Each cloud of rows lies close to a flat space through zero, with a little noise off it, and is much wider in some directions of that space than in others. After each cloud: how many dimensions does that space have?
In the rows, zero is written as 128.

[[144 116 146 116 117 113 117 112 132 115 170 161 133 115 166 136 124]
 [ 96 113 128 164  74 136 118 182 113 129  95 104 122 124  96 101 125]
 [123  85 154 125 114 159 133 106 132 117 127 158 135 131 134  92 120]
 [117 134 159 123 108 138 130  92 149 125 125 136 134 179 121  92  60]
 [160 111 132 127 185 132 146 124 121 136 143 175 151 137 144 119 137]
 [152 127 112 151 141 136 122 140 110 141 151 151 137 133 124 154 136]
 [136  94 159  88  96 127 120 109 151 103 132 163 160 120 155  88 108]
 [225 140 177 100 164 144 153 102 119 186 168  94 135 139 169 145 165]
 [146 131 139 139 129 133 106 149 141 108 105 131 158 135  98 143  92]
 [ 93  91  94 123  60 118 152 120 139 119 154 154 167  74  75 130  92]
 [130 140 144 149 176 142 112 146 146 119 113 106 104 157 122 136 108]
 [152 124 158 152 111  98 101 163 123 106 117 139 144 116 145 130 120]
 [127  82 156  86  91 167 110  97 136 127 147 142 133 118 147 110 155]
 [ 75 133 102 158  89 110 104 126 127 171 114  73 106 165  68  99 102]
 [115 110 126 109 130 149 162 116 117 137 143 156 144 121 115 121 133]
 [146 132 163 147 117 114 130 106 137 176 145 124 124 154 149 120 136]
 [128 149 129 156 138  86 104 181 120 104  99 104 119 129 132 121 108]
 [ 91 138  78 147 140 133 130 126 135 111 114 100  82 128 117 121 115]
 [108 127 155 138 129 130 129 143 142  62 104 160 130 128 133 116  73]
 [155 136 147 121 173 133 122 145 162 118 135 151 138 150 148 137 106]]
  14

[[127 129 145 143 125 149 137 133 124 148 103 121 140 147 102 101 139]
 [126 114 129 127 128 139 128 126 127 131 122 126 137 122 119 123 130]
 [132 145  99  97 129  88 117 124 139  95 167 145 100 109 176 178 106]
 [143 158 130 107 119 106 134 128 139 124 136 148 118 163 137 128 118]
 [130 176 122 130 126  92 132 131 131 119 144 131 104 147 153 148 113]
 [139 139 118 105 125 107 129 125 140 113 147 147 119 137 146 144 118]
 [134  87 137 113 122 157 134 127 132 136 116 134 153 123 103 108 139]
 [126 119 125 126 131 133 122 128 125 124 129 124 131 117 131 130 127]
 [125 120 131 140 131 137 127 131 126 132 118 121 133 125 123 123 135]
 [134 127 130 121 125 125 129 129 134 127 127 134 127 133 125 125 129]
 [130 209 134 156 128  91 140 135 124 136 128 124 101 174 143 135 114]
 [128 133 131 130 126 131 130 128 128 132 126 131 128 139 122 121 128]
 [132  97 140 123 125 157 128 129 125 140 111 131 150 128 101 101 140]
 [141 135 132 105 118 125 133 127 138 129 128 146 129 148 123 118 124]
 [142 137 138 115 118 131 135 130 131 136 117 141 135 156 115 110 129]
 [124 107 123 123 130 137 123 126 127 123 130 131 135 111 126 132 133]
 [129 146 119 123 128 105 127 129 130 118 143 134 114 133 147 145 118]
 [126 135 130 136 131 127 130 130 127 132 128 120 123 127 128 128 128]
 [126  62 126 111 131 163 119 122 129 126 124 125 153  94 113 120 140]
 [135  88 144 130 120 171 132 126 128 146 101 128 158 129  92  93 145]]
  3

[[165 135 109 197 126 114  80 148 141 105 168  71 128  20 159  83  99]
 [126 119 167 163 111 173 112 105 103 107 102 119 101 119 159 139 165]
 [143 100 161 140 118 103 120 146 139 142 134  71 140 126 175 133 104]
 [129 143 134  44 130 103 175 139 107 131 137 125  69 127 122  89  78]
 [132 162 138 180 114  84 165 148 157 166 138 162 113 129 110 119  85]
 [103 115 134  84  75 171 169 143 118 123 131 121  74 213 167 157 120]
 [172 135 117 110 167 113  96 160  49 125 131  35 119 135 153 127 154]
 [134  48 141 147  68  90 141 163 120 138 198 189 144 112 150  97 112]
 [136 143 125  87 145 154 157 138 136 171 105 183 118  93  93 148 131]
 [169  81 151  87  98 124 106  73 215 199 147 123  19 115 140  90 101]
 [119 110 111 142 105 139 142 133 104 101 214 169 114 234 165 218 163]
 [103 133 207 129 142 121 143  86 164 105 121 131 120  59 124  70  90]
 [ 90 153 169 178 127 110 147 130 123 108  93 112 114  92 125 120  95]
 [192 188 133  72 151  85 134 124 144 157 131 100 138  98 147  98  94]
 [110 112 119 147  68  37 129 156 173 205 127 108  89 121 130 137  71]
 [ 50 174 132 136 118 115 134 102 137  89 108 146 129 110 111 174 126]
 [125  93 128  87 167 168 145 122 111 101  92 149 103  94 101 170 123]
 [114  87 125 110 135 105 141  73 115  87 144 156  33 209 126 201 119]
 [138 116  30 140  55  20 136 168 133 154 146 202 155 155 131 217  92]
 [ 90 125 162 130 156  87 107  82 132 148  99 127  97  94  86 148 144]]
  14

[[107 108  66  92 163 166 116 139 151 101 165 124 130 143 137 122 183]
 [132  69  66 129 161 151 117 114 183 167 106 118 139 156 124 113 157]
 [123 109 157 163 146 100 107 134 122 155 101 107 159 123 126 107  90]
 [121 127  96 111 135 150 132 130 144 110 150 136 115 137 129 133 155]
 [158 163 170 118  98 117 146 123  75 132 106 118 134 117 125 154  65]
 [141  50 103 138 172 134  89 118 149 195  64  78 194 151 138  98  99]
 [111  77  66  97 187 161  98 138 145 127 135  92 173 149 145 111 157]
 [120 112 106 100 152 149 109 138 116 118 135 102 159 132 141 124 134]
 [124 135 145 122 110 125 126 128 121 120 132 137 124 116 142 127 142]
 [145 169 165 152  94 108 157 121 115 128 127 153  93 119 110 146 100]
 [145 188 170 134  79 114 163 121  99 109 134 160  85 111 114 156 102]
 [115 147 124  86 126 147 123 140 100  84 162 122 131 117 150 140 149]
 [121 152 142 125 106 123 137 129 124 108 148 149 102 115 132 136 147]
 [123 126 112 115 139 138 131 131 125 118 136 121 133 133 126 131 130]
 [ 98  65  59 109 197 157  90 141 160 128 140  91 171 149 140  99 171]
 [119 138 133  96 119 140 122 137 105 103 147 128 134 114 148 134 148]
 [132 133 135 123 119 128 131 128 118 127 125 129 130 124 131 132 125]
 [117  78 110 143 161 127 100 128 157 158 107 108 157 135 135 100 142]
 [118 120 145 135 144 115 110 140 109 127 122 103 163 118 136 115 110]
 [118  80  85 125 174 141 104 131 156 148 118  99 161 149 130 106 138]]
  5

[[136  83 198 158 173 148 146 175 125 134 146 129  93 160  77  78 158]
 [128 111 140 128  83 153  88  91 120  86 131 155 143 136 170 152 127]
 [107 108 131 116 126 136  70 129 132  69  65 141 124 189  92 182 138]
 [ 98 102 197 122 109 137 105 124 121 143  66 125 118 145 125  63 129]
 [153 151 163 112 122 131 143 119  93 167 182 131  86  79 104  83 139]
 [145 181 139 171 137 102 131 158 165  76 134 140 177 132 126  86 127]
 [114 133 140  62 161 158  91 104 131  88 151 120 127 172 124  98 147]
 [168 114 221  71 110 150  59  93 130 105 136  94  73 138 114 107  74]
 [ 86  77 187 134 141 179  89 125 184 113 149 143  98 156 109 115 176]
 [ 71  83 108 193 164 154 130 127 131 158  27 116 147 128 120 120  79]
 [136 111 156 167  86 109 119 143 118  97 108 171 119 137 108 170 156]
 [121 180 138 133 186 120 150 126 147 150 152 148 132 122  77  74 114]
 [137 143 134 107 156 137 157  81 126 146 138 180 173 135 108 147 163]
 [144 135 163  95  90 114  67  93 113 178 103  70 104 153  84  77 146]
 [124 119 158 139 139 131  94 143 133 156 134 160 160 130 148 120 136]
 [125 156 118 112 120 140 143 107 114 127 124 151 150  81  94 163 215]
 [111 190 111 146  66  96 113 169 118 166  62 158 145 160 115 125  91]
 [146 157 220  65 132 110 137 127 150 145 127 114 102 123 113  53 112]
 [143  92 129 124 111  47  57  87 102  30 163 139 107 169 186 112  77]
 [107 103 141 137 156  96  58 185 154 161 134 120 118 159 133 124 122]]
  15

[[171 131 174 155  98 145 103 127 145 120 121  98 139 170  91 171  67]
 [180  76  47 135 112 125 108 134 176 121 101 144 159  82 101 131 145]
 [ 95 101 102 214 146 119 113 141 161  85 110 169  79 121 155 150 117]
 [ 85 165  78 113 122  91 121 107 149 104  83 195 151  61 166  83 165]
 [147 172 167 134 123 110 132 125 145 141 113 107 153 156  89 117 132]
 [154 136 108  92 140 167 151 175 121 160 176  89 138  87 104 176 131]
 [186 126 160 133 102 207 169 200 136 112 228 103  79  98 110 179 126]
 [134 131  85  89 164 100 140 143 102 176  91 128 144 157 101 141 111]
 [182 122  54 142  56 187  69 169 156 133 124 101 157 154  82 152  83]
 [ 65 146 227 213 112 150 121 157 164 167 165  53  91 167  98 214  88]
 [ 94 140 188 202 121  96 106  93 128 177 103 118 131 151  97 120  63]
 [ 73 117 155 172 147 134 128 166 108 171 178 118 107 139 144 200 106]
 [ 70  85 116 151 102 120 109 145 108 181 137 130 110 172 136 155 108]
 [179  68 134 186 105  71 107 142 163 116 120 146 128 159 119 197 154]
 [103  41 124 170 106 132  94 117 115 156 150 122 122 137 142 158 102]
 [198 110 126 145  97 167  96 151 137 100 154  81 139 176 106 164 122]
 [168 196 145  97 120 212 159 111  95 107 179  91  93  42 117  50  84]
 [150 128  70 141 119  99 118 144 115 222 114 103 149 139  63  83 129]
 [190 158  78  79 163 147 144 102  68  84 133 119 102  85 156  52 139]
 [121 140 142 137 134 181 143 161 114 173 175 118 139 141  93 114  99]]
  13

[[146  68 187  94 113 114 157 101 102 153 150 172 117  69 124 126 147]
 [119 181  92 148 157 120 117 141 151 116 110 138 111 151 123 139 135]
 [119 134 102 132 132 137 120 128 123 115 130 102 131 132 130 125 117]
 [155  36 195  85 103 106 181 101  95 160 161 201 121  38 115 120 170]
 [162  21 231  64  67 151 155  92  95 156 166 116 139  83 139 118 112]
 [125 115 136 115  93 168  93 119 116 100 144  21 147 164 154 106  68]
 [140 111 140 111 130 123 162 114 114 141 146 174 117  79 116 130 158]
 [ 83 243  34 198 183 121  85 159 174  87  83 101 137 195 129 146 118]
 [110 169  91 157 152 118 125 135 152 118 120 128 123 151 125 140 137]
 [104 192  77 172 139 142  87 156 146 100 105  74 133 194 137 123  98]
 [176  12 220  68  82 137 170  88  82 164 173 163 122  48 123 120 150]
 [116 183  75 159 180  99 130 156 145 122  93 163 111 149 111 138 157]
 [110 185  79 168 160 129 116 150 146 105 107 118 135 160 128 136 120]
 [124 155 106 143 150 106 137 131 140 136 116 168 112 118 119 148 155]
 [140  81 172 102  89 184 102 113 113 100 153  20 150 155 163 110  52]
 [120 169  91 162 153 125 110 145 147 118 111 123 117 155 140 124 124]
 [144  87 151 114 126 107 165 120 123 168 143 189 119  86 104 124 152]
 [111 171  96 148 136 131 108 136 134 115 103 108 123 162 132 115 132]
 [108 165  86 156 149 133 102 149 135 109 110  94 130 169 142 126 103]
 [130 119 132 118 123 136 125 134 126 122 141 112 130 132 132 132 125]]
  2

[[ 67 120 141 160 112  86 155 161 141 143  91 119 134  97 133 146 118]
 [122 109 171 169 137 122 165 139 163 131 153 129  97 102 131  86  86]
 [170 124 109  94 138 161  84  98 119 112 151 132 118 175 117 123 151]
 [162 133 123 118 124 146 111 102 148 116 169 129 128 156 140 107 131]
 [133 167 128 138 101 102 106 120 155 115 137 100 159 121 184 142 130]
 [116 176  96 112  90 117  94 130 125 114 122 117 176 131 189 172 166]
 [150 116 106  95 158 154 114 117  93 136 112 144 114 154  73 143 154]
 [181 100 158 132 157 156 151 102 148 133 182 134  73 161  89  65  79]
 [106 140 112 118 117 115 125 140 116 130 111 121 135 130 130 144 142]
 [ 82 152  85 109 117 122 108 138  86 130  69 122 168 125 139 187 176]
 [169 136  62  61 150 177  61 102  71 117 121 135 157 198  90 157 203]
 [162  78 197 160 189 150 178 118 152 141 178 155  44 121  43  38  52]
 [165 129 129 111 136 147 100 100 133 118 157 139 128 153 132 110 114]
 [210 100 179 142 135 160 136  90 171 117 213 130  93 155 113  53  69]
 [131  99 188 167 132 111 167 127 167 137 161 139  91 103 115  79  65]
 [ 79 170  76 102 104 119  96 140  95 130  66 111 181 118 167 210 194]
 [ 88  67 233 222 156 105 223 141 178 158 161 153  50  69  75  34  19]
 [105 148 109 121 117 128 130 138 115 138 106 126 141 110 140 147 141]
 [ 92 134 132 146 119 115 131 151 108 141  99 122 130 113 127 156 143]
 [148 120 136 133 128 134 131 112 153 118 164 127 114 132 128  88  93]]
  3
